There are 7 hidden switches. A switch that is on adds its own fixed numbers to the row, and there is some noise. The rows also spread widely along 9 directions, which tell nothing about the answers.
In the rows, zero is written as 128.
Some rows, each with its switches (1 for on, 0 for off) after it:
[101 105 127 143 169 108 133 146 132 159 117 110 105 162 113 116 124  68
 117 134 111 137 115 119 133 149  98 163 104 129 149 114 171 109 122 162] : 0 1 0 1 1 0 0
[ 90 145 133 130 141 123 133 128 118 190  83 120 152 143 128 110 139 129
 121  99 129 116  98 108 124 129  92 131 155 135 144 177 146 120 163 147] : 0 1 1 1 1 0 0
[ 93 150 155 112 109 143 114 139 123 191 134  63 111 154 144 161 130 119
  92 101 145 130 130  87 138 119 124 134 163 115 144 123 149 133 129 185] : 0 1 0 0 1 1 0
[ 94 139 153 107 129 152 153 133  97 190 117 118 150 135 178 186 189 152
 150  63 111 115 140  85 121 130  70 120 146 116 150 204 141 135 167 151] : 0 1 0 1 1 0 0
[138  98 163 134 100  93 115  46 162 135 178 158 114 176 177 112 147 108
 101  87 156 123 148 140 121 116 141 114 184 117 125 123 106 151 113 130] : 0 0 1 1 0 0 0
[128 172 148 143  96  83 110  83 151 171 133 158  76 142 111 105  78  93
 112 133  93 144  95 140 119 125 169 103 175  94 107 103 140 102 134  94] : 1 1 1 0 1 0 1
[169 172 118 152  98 162  88 143 137  98 104  89 146 133 114  99 126 114
 114 164  75 161 102 117 122 123 152 143 106 151  99  88 133 110 152 123] : 0 0 0 0 1 0 1
[161 197 177 114  81 137  88 100 129 112 124 163 168 124 209 160 175 165
 140  49  68 124 140 105 118 141 116 121 134 103 134 191 147  98 193 132] : 0 1 1 0 1 1 0
[115 114 135 125 141 145 140 142 127 165 126 107 104 147 124 139 155 103
 145 119 126 139 115 109 116 133 105 132 123 150 133 121 141 155 119 139] : 1 1 0 0 0 0 0
[110 155 174 124 100  84 169  80 137 206  98 226 128 138 177 134 153 127
 146  36 123  94  97 115  59 127  99 122 167 128 146 209 153 105 171 152] : 1 1 1 1 1 0 1
[ 53 123 132 137 157  94 145 154 115 232  66 114 137 141 112 108 110 113
 113  88 156 102  77 113 105 142  65 149 159 140 172 191 164 110 149 188] : 0 0 1 1 1 1 0
[103 139 110 104 139 131 133  88 111 186 126 101 176 154 125 107 134 148
 114 125 120 135 137 130 177 129  94 101 189 103 121 161 115 142 154  91] : 0 0 0 1 1 0 0
[123 165 131 191 130 108  83 180 128 123  56 135  90  93  73  76  71 102
 145 172  73 141  53 143  91 150 151 139 107 131 120 117 161  63 143 116] : 0 0 1 0 1 0 0
[143 122 151 164 122 116  67 134 146 101 158  94  87 145 133 132 101  93
 107 132  93 151 137 145 144 145 138 140 118 110 137  83 150 109 109 145] : 0 0 1 0 0 0 0
[138 158 135 145  98 147  91 149 133 127 118  91 132 140 130 125 117 119
 113 131  93 146 118 117 120 120 132 138 125 133 123  94 143 113 144 149] : 0 0 0 1 0 0 1
[114 150 114 110 125 138 152 141 112 183 121 122 116 124 105 128 105 123
 147 120 115 133 105 128 121 125 114 112 146 124 123 121 129 135 137 110] : 0 0 0 0 0 0 1
[127 164 121  99 120 123 143 112 133 169 122 152 149 168 126  92 127 106
 128 111 120 120  99 103 133 122 116 134 140 114 129 129 143 130 162 136] : 0 1 1 1 1 0 0
[108 114 155 143 114 122 131  82 140 177 114 126 128 150 159 129 164 124
 112  97 131 125 128 114 100 117 127 122 177 152 127 159 126 132 139 138] : 0 1 0 1 1 0 1
[ 87 186 161 112  72 152 130 137 114 220 113  95  96 128 129 155 139 153
 128  97 145 113 100  76 101  92 147  84 201 113 126 151 118 148 148 143] : 1 1 1 0 1 0 0
[ 66 130 233 185  73  93  90 129 141 200 122  91  42 134 180 190 142 126
  85  69 157 113 127  92  55 107 149 127 192 121 158 153 149 101 109 225] : 1 1 0 1 1 1 0

New rows, each followed by its switches (1 for on, 0 for off):
[116 174  93 119 148 158 116 174 105 164  93  71 133 142  77 109 105 113
 138 160  80 144  89 102 167 137 106 125 112 117 126 117 155 128 160 111] : 0 1 1 0 1 0 0
[120 121 151 146 124 125 126 101 129 148 116 134 116 142 140 119 157 117
 128 123 116 133 118 112 107 123 137 122 157 136 118 146 123 130 132 116] : 0 1 0 1 1 0 0
[127 144 137 128 107 131 115 120 142 160 134 106 108 147 133 138 125 105
 120 108 121 136 108 111 121 120 135 122 145 136 131 102 142 130 134 147] : 0 1 1 0 0 0 1
[134  99 130 152 153  99 135 102 142 137 107 155 133 141 135 104 130  93
 122 117  99 142 114 151 115 159 106 150 126 153 130 145 144 105 132 121] : 0 0 0 0 1 0 1
[ 91 118 136 120 122 120 169 126 141 206 109 117 108 159 120 119 132  88
 104 109 170 117  95  96  90 114 122 146 153 163 142 117 143 137 121 182] : 0 1 0 0 1 0 1
[123 120 151 139 100 105 139  89 151 168 134 147 105 155 147 121 128 100
 101  92 150 123 108 120  84 113 143 127 173 143 132 129 122 127 123 153] : 0 0 1 0 1 0 1
[ 99 184 177 116  63 136 117 141 126 188 134 100 104 149 159 172 140 139
 111  79 140 112 117  68  92  93 142 113 167 103 143 131 138 126 153 188] : 0 1 1 1 1 0 0
[ 95 140 139 160 115 148 102 142 122 179  74  79 135 129 127 123 145 138
 127 110 118 130  98 105  99 116 120 120 164 166 133 154 137 128 158 152] : 0 1 1 1 0 0 1
[ 93 126 165 155 118 109 154 112 130 201  84 158 109 126 151 142 160 123
 140  82 123 115  99 110  56 127 109 126 162 157 141 185 142 114 148 147] : 1 1 0 1 1 0 1
[150  87 123 144 131  95 146  59 158 141 146 190  79 149 121  87 122  80
 149 134 113 141 101 153 104 133 163 100 163 146 101 109 109 140 106  60] : 0 1 1 0 0 0 1
[127 153 137 117 101 115 163 100 139 175  88 199 177 139 151  89 145 138
 142  66 147 103  80 121  74 114 101 134 157 160 136 170 130 124 173 149] : 0 0 1 1 0 0 1
[125 196 160 138  67 142 104 138 135 170  88 127 111 111 127 125 121 141
 140 110 110 125  78 101  77 103 161 109 158 141 119 123 137 114 163 139] : 1 1 1 0 0 0 1
[103 146 143 129 120 131 136 138 125 176 104 114 103 130 125 128 137 122
 124 124 138 126 105  98 105 121 132 123 152 128 125 133 137 125 138 146] : 0 1 0 0 1 0 0
[ 97 180  92  72 160 132 162 134 111 223  89 126 185 160  94  89 112 115
 131  97 125 119  79 102 167 144  64 143 137 121 146 169 168 137 188 137] : 1 1 1 0 1 1 0
[109 164 115 127 143 132 122 144 118 177  99 125 133 139  97 104 111 113
 150 127  88 134  91 118 146 140  99 123 127 113 129 139 160 127 164 110] : 1 1 1 1 0 0 0
[137 181 124 136 109 142  77  93 125 142 119  87 143 155 118  91 123 134
 110 155  73 154 116 123 172 124 147  98 166  99 103 126 127 131 163  81] : 1 1 1 1 1 0 0
[100 115 112 107 145 158 169 133 112 208  97  95 147 156 137 144 170 117
 136  93 133 120 107  84 115 121  78 124 148 170 144 174 131 159 155 147] : 0 1 1 0 1 0 1
[ 88 104 157 138 136  79 178  79 133 227  95 197 111 142 153 131 160 113
 150  58 129 102  94 123  65 132  91 112 181 145 144 214 140 124 144 125] : 1 1 1 1 1 0 1
[ 97 101 154 137 123  97 186 113 135 201 102 188  67 119 114 117 137  99
 156 106 156 112  78 120  41 127 133 113 167 158 117 169 112 139 110 113] : 1 0 0 0 1 1 0
[119 104 175 146 112  79 174  70 155 192 109 216  90 147 166 127 161  92
 147  58 127 109  86 116  38 132 121 129 166 157 135 190 135 125 141 140] : 1 1 1 1 1 1 1
[108 136 140 124 126 112 146 118 130 177 127 133 111 156 122 115 123 105
 121 112 126 128 117 122 118 126 111 134 144 112 134 129 139 128 130 147] : 1 0 0 1 1 0 0
[104 170 130 152 145 108  79 134 108 157 108 100 103 109  99 119  88 127
 126 156  67 151 118 147 169 157 131 108 150  80 120 133 161  79 139  84] : 0 1 0 0 1 0 0
[113 146 132 123 127 139 128 121 122 161 105 111 141 142 128 114 150 124
 123 126 126 130 116 107 136 129 119 125 147 133 122 143 134 129 146 132] : 0 1 0 0 1 0 0
[ 98 188 126 138 104 157  97 169 114 199  78  44 128 128  95 126 105 137
 109 135 103 137  79  92 131 116 131 120 159 138 128 127 150 117 165 142] : 0 1 1 0 1 1 1
[ 94 114 128 150 152 121 137 150 110 169  93 124 122 114 115 123 132 128
 154 118 114 126 111 135 113 142  92 125 139 135 137 158 140 124 131 120] : 0 0 0 1 0 0 0
[ 98 122 142 127 131  92 153 121 126 204 106 167 103 115 126 135 113 122
 147  84 134 117 104 144  95 143 102 120 160 131 138 164 141 113 131 124] : 0 0 0 0 0 1 1
[167  95 117 120 146 122 128 109 160 114 162 130 126 184 148 126 127  58
 113  93 101 148 129 133 140 152  91 173  93 147 148  97 154 137 125 154] : 0 0 1 0 0 1 1
[127 117 128 120 129 133 128 123 130 143 159 108 107 148 127 132 122 107
 128 126 129 140 137 129 145 132 119 122 135 114 127 101 126 145 112 123] : 0 0 0 0 0 0 0
[109 183 110 108 150 147 140 148  91 177  58 140 180 102 107 108 142 157
 162 117  88 126  88 112 140 146  86 123 129 126 121 189 153 107 188  99] : 0 1 0 0 1 0 0
[ 88 166 158 120 103 120 105 129 137 207 104  81 134 163 130 120 117 119
  73  92 160 117  99  93 131 120 119 141 171 130 154 137 161 123 153 206] : 1 1 1 0 1 1 0
